There are 10 hidden switches. A switch that is on adds its own fixed numbers to the row, and there is some noise. The rows also spread widely along 14 directions, which tell nothing about the answers.
In the rows, zero is written as 128.
Some rows, each with its switches (1 for on, 0 for off) after it:
[152 129 124 157 135 118 123 152 149 129  67 132 151 144 138 106 113  80
  91 153 169  86 136 160 149 137  93 146 155]
0 0 1 1 0 0 0 0 0 0
[151 123 161 177 168 128  88 131 103 133 119 104 181 141  91 140 153 112
  90 136 117 113  66  88 123  93  96 176 113]
1 0 1 0 0 0 0 1 0 1
[117 170 126  86 109 110 106  79 151 162 142 152 112 164 107 139 121 160
 139 141 165 181 152 176 158 125 124 185 119]
1 0 1 0 1 0 0 1 0 0
[110 191  97  80 165 123  78 111 138 139  97 155 103  98 135  86 130 140
 156 132 156 137 148 135 129 147 166 134 130]
0 0 1 0 0 1 0 1 0 1
[139 121 172 143 144 127  93 161 107 122  92 171 189 110 106 132 150 139
 102 132  96 102 111 156 178 145 158 200 122]
0 1 0 1 0 1 0 1 0 0
[110 105 106 164 142 136 169 134 120 140  73  82 175  93 122 165 125 129
 142 171  89 164 164  91 143 148 138 146 165]
1 0 1 1 0 0 0 0 0 0
[102 179 157 176 165 158  85 141 144  97 144 117  92 127 127  91 141 113
 147 124 103 145 156 118 145 185 170 116  93]
0 0 0 0 0 0 0 1 1 0
[130 188 109  87 129 108 101 146 119 156 110 191 159  78 144 120 146 110
 141 112 173 106 101 184 145 155  91 148 131]
1 0 1 0 1 0 0 1 0 1
[137 114 114 172 155 113 124 117 162 125  56 100 109 131 116  90 126 130
 147 181 124 144 202 137 156 123 139 135 105]
0 0 1 1 0 0 1 1 0 0
[ 83 121  95 105  97  99 120 129 121 118 125 137 175  96 116 142 148 143
 134 104 150 183 154 104 160 101  98 156 165]
1 0 1 0 1 0 0 1 0 1
[166  97 152 118 127 112 134  73 158 174  71 147 107 130 104 121 123 112
 122 129 169 107 127 187 108  39  79 150  68]
0 0 0 1 0 1 0 0 1 1
[ 92 126 113 135 120 149 137 148 125 103 142 109 136 105 147 162 134 111
 117 109 115 185 138 104 108 128 136  88 164]
0 0 0 0 0 0 0 1 0 0
[136 160  93  70 152 123  70 123 121  84 108 117 124 123 145 124 124  94
 155 139 123 130 182  66  81 123 182 147 152]
1 1 0 0 0 0 0 1 0 1
[ 35 153 137 133 149 141 117  94 152 174  81 130  91 109  94 105 121 139
 151  99 185 173 181 140 141 107 153 175 165]
1 0 0 0 1 1 0 0 0 1
[ 74 154 125 112 132 103  73 140 144 166  97 187 150  84 101  96 146 130
 169 108 149 118 174 156 182 143 147 190 126]
0 0 1 1 0 1 0 0 1 1
[148 157 121  97 136 121 126 144  67 142 121 127 225 101 143 196 140  96
 123 125 128 103  80  82 120 152  83 183 176]
1 1 0 1 0 0 0 1 0 0
[116 190 100  63 148 133 122  76 160 160 101 112  98 139 155 136 113  58
 154 117 185 143 153 119  76 113 101 121 136]
1 0 1 1 0 0 0 1 1 1
[ 95 112 186 182 139 153 125 147 131 110 119 103  97 118 116 137 134  75
 140  75 108 119 187 106  91 127 148 143 109]
1 0 0 0 0 0 0 0 0 0
[ 75 198  96 138 152 134  60 141 133 153 136 147 129  98 114 113 131 112
 159 137 182 159 146 119 127 144 151 150 177]
1 0 0 1 0 0 0 0 1 1
[193 209 141 179 178 157 110 119 115 144 114 136 106 120 129 122 119 127
 126 190 168 130  84 174 111 162 121 147 104]
1 1 0 0 0 0 0 1 1 1
[184 122 159 129 151 138 180 115  82 142  61 121 135  82 143 164 116 122
 111 105 141  93 106 149  86 118  95 146 120]
0 0 0 0 1 0 0 1 0 1
[135 179  84 135  91 112 117 135 143 104 177 127 130 135 147 127 116 114
 155 152 178 173 148 133 149 160  69 129 137]
1 0 0 0 1 0 0 0 0 1
[116 156 128 127 140 146  89 157 123  93 158  97 179 153 133 176 135  67
 119 129  88 158 123  52 117 158 148 162 155]
1 0 1 0 0 1 0 1 0 1
[153 179 120 104 125 118 106 114 132 106 123 141  99 133 152 102 123  80
 142 113 197  95 147 125  93 123  84 134 117]
1 1 0 0 0 0 0 0 1 0
[147 155  96  77 153  97  86 117 125 166  78 157 183 120 127 119 133 137
 124 171 137 100 109 148 166 141 124 169 146]
0 0 1 1 0 0 0 1 0 0
[104 173  79 120 147 140  89 149 170 109  93 155 115 109 152  79 132 106
  98 146 178 161 111 164 136 123 138  76 166]
0 0 1 0 0 1 0 1 0 1
[148 124 125 128 170 142 138 119 100 215  71 149 152  76 115 192 133 127
 105 145 144 132  69 176  67  69 133 129 149]
0 0 1 1 0 0 0 1 0 0
[114 172 132 143 149 143 109 180 115 143 122 152 161  77 135 168 140  92
 177 138  77 135 163 145 140 212 179 171 130]
1 0 1 0 1 0 0 1 0 1

New rows, each followed by its switches (1 for on, 0 for off):
[169 152 138 102 168 134 137  67 156 178  57 115 114 152 121 131 105 134
 144 203 110 130 142 183 146 148 153 178  95]
1 0 0 0 1 0 0 1 0 1
[141 144 160 128 143 131 136 144 128 155  79 165 132  85 139 135 149  66
 141  97 140  81 133 185 103 128  99 143  90]
1 1 1 1 0 0 0 1 0 0
[147 177  96  81 135 146 160 110 125 131  99 144 128  79 173 146 122 118
 122 121 164 163  95 155 102 136 103  87 136]
0 0 1 1 0 1 0 1 1 1
[122 148 130 120 139 142 134 117 134  87  78 122 142 123 148 105 139 101
  75 110 166 138 105 117 128 105 100 116 153]
1 1 1 1 0 0 0 1 1 0
[133 145 101 191 106 141 140 168 144 180 167 160 126  78 119 190 132 129
 186 199 118 202 150 211 128 159 132 119 108]
1 0 0 0 0 1 0 0 0 0
[125 124 136 110 101 129 131 139 157 122 120 146 163 129 141 156 138  66
 115 109 137 148 122 162 137 106  85 138 122]
1 0 0 1 1 1 0 1 0 1
[179 123 106 171 101 127 116 168 171  88 131 148 138 140 137 160 125  75
 143 208 131 178 186 176 126 114 136 142 109]
1 1 0 1 1 1 0 1 1 0
[167 186 112 118 135 109  90 152  85 121 111 178 151  80 139 112 126 162
 126 125 188 113 113 165 147 167 114 159 152]
0 0 0 1 0 0 1 1 0 1
[132 113 128 171 121 110 134 126 120 181  81 158 154  75  90 136 137 142
 130 136 188 135 129 178 138  78  80 170 130]
1 0 1 1 0 0 0 0 1 1
[152 177 125 168 139 131 113 155 127 132  86 169 117 113 138 102 117 113
  96 135 229 123 118 204 134 128  95 140 164]
0 1 0 1 0 0 1 1 0 1
[104 209 108 193 168 146 113 125 150 134 130  97  54 135 137  92 110 114
 163 149 192 173 178 130 119 170 120 112 129]
0 0 1 0 1 0 0 1 0 0
[122 183 112  91 124 124 105 106 186 150 120 154  73 146 153 111 116  64
 179 140 171 138 206 185 114 139 129 122 100]
0 1 0 1 0 0 0 1 1 0
[126 218 128  74 131 140  76 148 108 117 179 169 145 140 160 146 134 100
  97  84 156 123  68 134 118 180 124 130 157]
0 0 1 0 0 0 0 1 0 0
[107 122 133  93 104 131 131 149 152  57  77 158 135 128 155 106 130 120
  83 102 120 145 175 157 170 143 169 135 158]
0 1 1 0 1 0 0 1 0 0
[146 136  95  39 102 114 131 105 162 133  94 157 133 106 151 148 121 120
 162 155 100 161 187 182 136 143 160 136 108]
1 0 1 1 0 0 0 1 0 1
[110 136  62 129 111 114  99 156 152 129  92 167 147  74 124 112 125 143
 145 182 175 177 168 175 153 117 148 129 179]
1 0 0 1 0 1 0 0 0 1
[104 165 142 104 124 125 101 159 111 138 124 168 169 114 133 163 136  95
 117  72 149 128 129 142 137 145 128 179 167]
0 0 1 1 1 0 1 1 0 1
[190 132  99 134 162 115  87 146 124 100  84  98 140 152 142 151 108  58
 134 171 145 102 166  72  64  95 138 161 150]
0 0 0 0 1 1 1 1 0 1
[144 182  97 123 173 138 108 112 125 134  87 125 119 116 146  93 121 135
 102 159 189 126  78 136 117 127 107 103 155]
0 0 0 0 0 1 0 1 0 0
[ 98 160  95 127 123 149 183 140 131 148 122 113 122  98 172 192 114  70
 161 122 144 178 167 134  93 157 108  99 171]
0 1 0 0 1 0 0 1 0 0
[142 197 101 113 162 137  94 105 133 159 101 153 146 115 120 130 126 156
 121 189 158 172  94 168 148 141 154 159 149]
1 0 1 1 1 0 0 1 1 1
[181 172 143 145 191 158  89 100 137 131  84 114  98 156 120 123 116 110
 107 187 133 132 112 143  86 116 177 146 115]
1 0 0 0 0 0 1 1 1 1
[151 164 135 100 162 148 114 106 137 149 103 136 148 129 128 145 140 120
 130 176  71 143 100 154 142 159 168 153  98]
1 1 1 0 0 0 0 1 0 1
[174 140 115 139 172 121  91 121 112 142  99 136 183  95 107 127 151 173
 142 221  65 140  82 143 170 148 153 156  91]
1 0 0 0 1 0 0 1 0 1
[ 85 167 111  86 176 150  98  54 158 172 114 109 124 133 113 111 154 125
 111 139 125 173  51 103 112  73 126  95 118]
1 0 1 0 0 0 0 0 1 1
[100 157 123 121 160 158 113 149 126 164 127 133 149 105 137 176 132  89
 146 139  85 137 115 121 105 164 174 130 151]
0 0 0 0 0 1 0 0 0 0
[155 197 131  92 178 122 122  39 121 173 106  96  78 149 133 116 114 121
 175 142 170 110 143  98  93 129  95 156  83]
0 1 0 0 0 0 0 1 1 0
[ 87 199  82 121 182 147 111 112 155 163  94  94 105 122 157 126 115  56
 170 147 170 153 158  99  90 138 126 110 167]
0 1 0 1 1 0 0 1 0 1
[146 141 136 139 122 146 162 100 123 106 117 112 142 131 127 148 120 170
  92 146 136 189  97 133 149 127 112 147 129]
1 0 1 1 1 1 0 0 0 0
[114 185 103  92 118 114 114 124 137 160 128 163 151 112 127 154 127 138
 191 168 127 170 189 158 177 196 151 199 129]
1 1 1 1 0 1 0 1 0 0
[ 90 163 130 118 156 119  47 163 113 141 117 173 143  77 111 114 154 101
 173 110 125  86 169 116 116 150 186 173 141]
1 0 0 0 0 0 0 0 1 0
[117 148 121 191 140 162 156 128 132 141  86 130  82 100 119 148 102 148
 115 149 196 199 167 164  96 103 160 133 171]
0 1 1 1 0 1 0 0 1 0
[169 184 121 156 116 135 151 161 114 122 115 161 129 101 153 153 108 129
 130 146 164 151 150 192 147 202 124 149 147]
0 0 1 0 0 0 1 1 1 1
[132 160 137 124 151 167 111 160 140  89 107 165 138  85 153 122 157 108
 100 134  92 147  88 165 126 158 177  92 114]
1 0 1 0 0 1 0 1 1 0
[152 180 114  89 166 116  88  66 158 133  76 125  77 142 131  62 119 119
 146 152 180 100 153 129 109 111 123 135  91]
1 0 1 1 0 0 0 0 1 0
[160 140 155 123 176 150  91 127 123  89  92 119  98 128 131 127 134  93
 118 119 110 113 140 102  57  99 183 141  95]
1 0 1 0 1 1 0 1 0 0
[ 93 156 154  97 132 131 140 118 119 156  86 141 136  96 142 138 125  77
 132  50 179 101 147 138 118 135  89 157 151]
0 0 0 1 0 0 0 1 1 1
[127 130 101 159 168 122 128 117 118 185  83  95 159 114 114 165 118 114
 144 176 150 142 136 109 111 100 108 157 164]
0 0 0 1 1 0 0 1 0 0
[148 169 135  79 136 111 131 107 120 161  84 166 164 124 138 136 133 126
 141 141 115  89 126 155 173 181 126 188 119]
0 1 1 0 0 0 1 0 1 0
[146 201 134 132 149 154 106 121 122 150 151 162 135 119 128 143 132 157
  99 143 156 181  45 182 142 145 120 136 115]
0 0 1 1 1 1 0 1 0 1
[108 151  92  77 133 136 119 138 133  93 124 135 143  78 167 152 157  92
 168 123  75 163 154  98 101 143 165  84 126]
1 0 0 0 1 0 1 1 1 0
[ 69 181  92 101 114 144 129 138 138 132 124 133 123  98 151 151 108  97
 156 107 168 181 183 128 120 164 146 136 200]
1 0 0 1 1 0 0 0 0 1
[152 130 109 106 144 128 117 116 146 132  72 136 102  97 141 130 118  91
 147 137 164 131 172 145  73  81 143 118 122]
0 0 0 1 0 1 0 1 1 1
[119 144 150 189 152 128  91 127 152 154 107 158 113 120  92  86 147 135
 122 138 160 140 115 186 157  94 109 150  87]
0 1 1 1 1 0 0 0 0 1
[135 174 107 109 152 122 102 110 130 147 123 148 122  80 134  89 158 128
 152 129 141 118  82 147 120 125  89  94  76]
1 0 1 0 0 0 0 0 0 1
[128 156 121 165 175 165  89 113 161 170 147 110 104 133 111 171 142  69
 173 195  97 180 129 119  58  86 170 114  86]
1 1 0 1 0 1 0 0 1 0
[156 118 133  56 108 105 117  84 145 119 114 136 143 154 136 143 130 109
 132 121 107 115 148 125 126 101 119 147  94]
0 0 0 1 0 0 1 0 1 0
[119 189  68 125 135 118 114 118 141 144 146 125 129 108 143 117 140 118
 178 177 144 162 132 121 137 158  91 104 117]
1 1 1 0 0 0 0 0 0 0
[131 141 136  69 167 135 115  33 138 140 100  80 126 164 118 107 123 156
 105 138 106 144  84  81 135  95 123 132 102]
0 0 0 1 0 0 0 0 0 1
[114 183  88  68 139 126  72 124 133 157 122 186 159 106 129 132 145 139
 116 163 155 154  81 174 139 126 155 130 170]
1 0 0 0 0 0 0 1 1 0
[132 184 115 102 185 128  67  97 166 111  68 113 107 161 138  56 124  72
 125 148 159  82 141  96 119 127 141 146 123]
1 0 1 0 1 0 0 0 1 1
[156  89 134 108 110 142 171 112 173 128 102  85 152 171 148 198 113  54
 124 177  60 160 166 142 117 126 126 129 111]
1 0 0 1 0 0 0 1 0 0
[139 148 186 135 158 150 116 116 113 153 140 113 125 145 119 193 124  78
 151 102  92 123 153 108  84 136 153 186  95]
0 0 0 1 1 0 0 1 1 0
[102 168  75 134 110 117 112 146 161 187 141 149 152 138 129 169 111  90
 155 176 175 174 148 165 149 147 107 150 183]
0 0 0 0 0 1 1 0 0 1
[101 162 116 151 125 138 141 126 132 147 156 112 126 113 129 172 129 111
 173 120 128 198 155 107 121 142 112 139 121]
0 0 1 1 1 1 1 0 0 1
[130 113 125 116  90 105 142 156 130 110 119 140 165 125 155 164 137  51
 127  88 155 116 161 130 118 107  59 135 141]
0 1 0 1 0 0 1 1 0 0
[136 181  92 117 143 135 105 121 175 133 112 143  96 100 147 109 123  95
 199 183 128 158 183 162 126 161 154 120  87]
1 0 0 1 1 1 0 0 1 1
[150 175 122  96 166 105 100  83 159 141  74 108 133 167 138  79 110  95
 161 172 126  72 162 110 175 179 114 182  99]
0 0 0 0 1 0 0 0 1 1
[172 159 124 143 155 138  86 109 102 136 155 138 119 115 110 153 140 161
 108 151 152 170  77 129  76  77 137 120 106]
0 0 1 1 0 0 0 1 1 0
[151 176  89  92 155 139 143  92 140 140 106  89 116 150 162 182 104  80
 152 163 133 167 161  92  72 130 138 122 147]
0 0 1 1 1 0 1 1 1 0
[168 155 164 117 170 134 100  60 110 177  93 140  84 140  86 128 117 175
 126 154 158 118 118 160  89  85 161 194  96]
1 1 0 0 0 0 0 0 0 0
[162 117 141 104 126 149 101 158 120  79 110 168 157 108 137 146 135 144
  71 138  87 150  90 167 131 125 192 127 136]
0 0 0 0 0 1 0 1 0 1
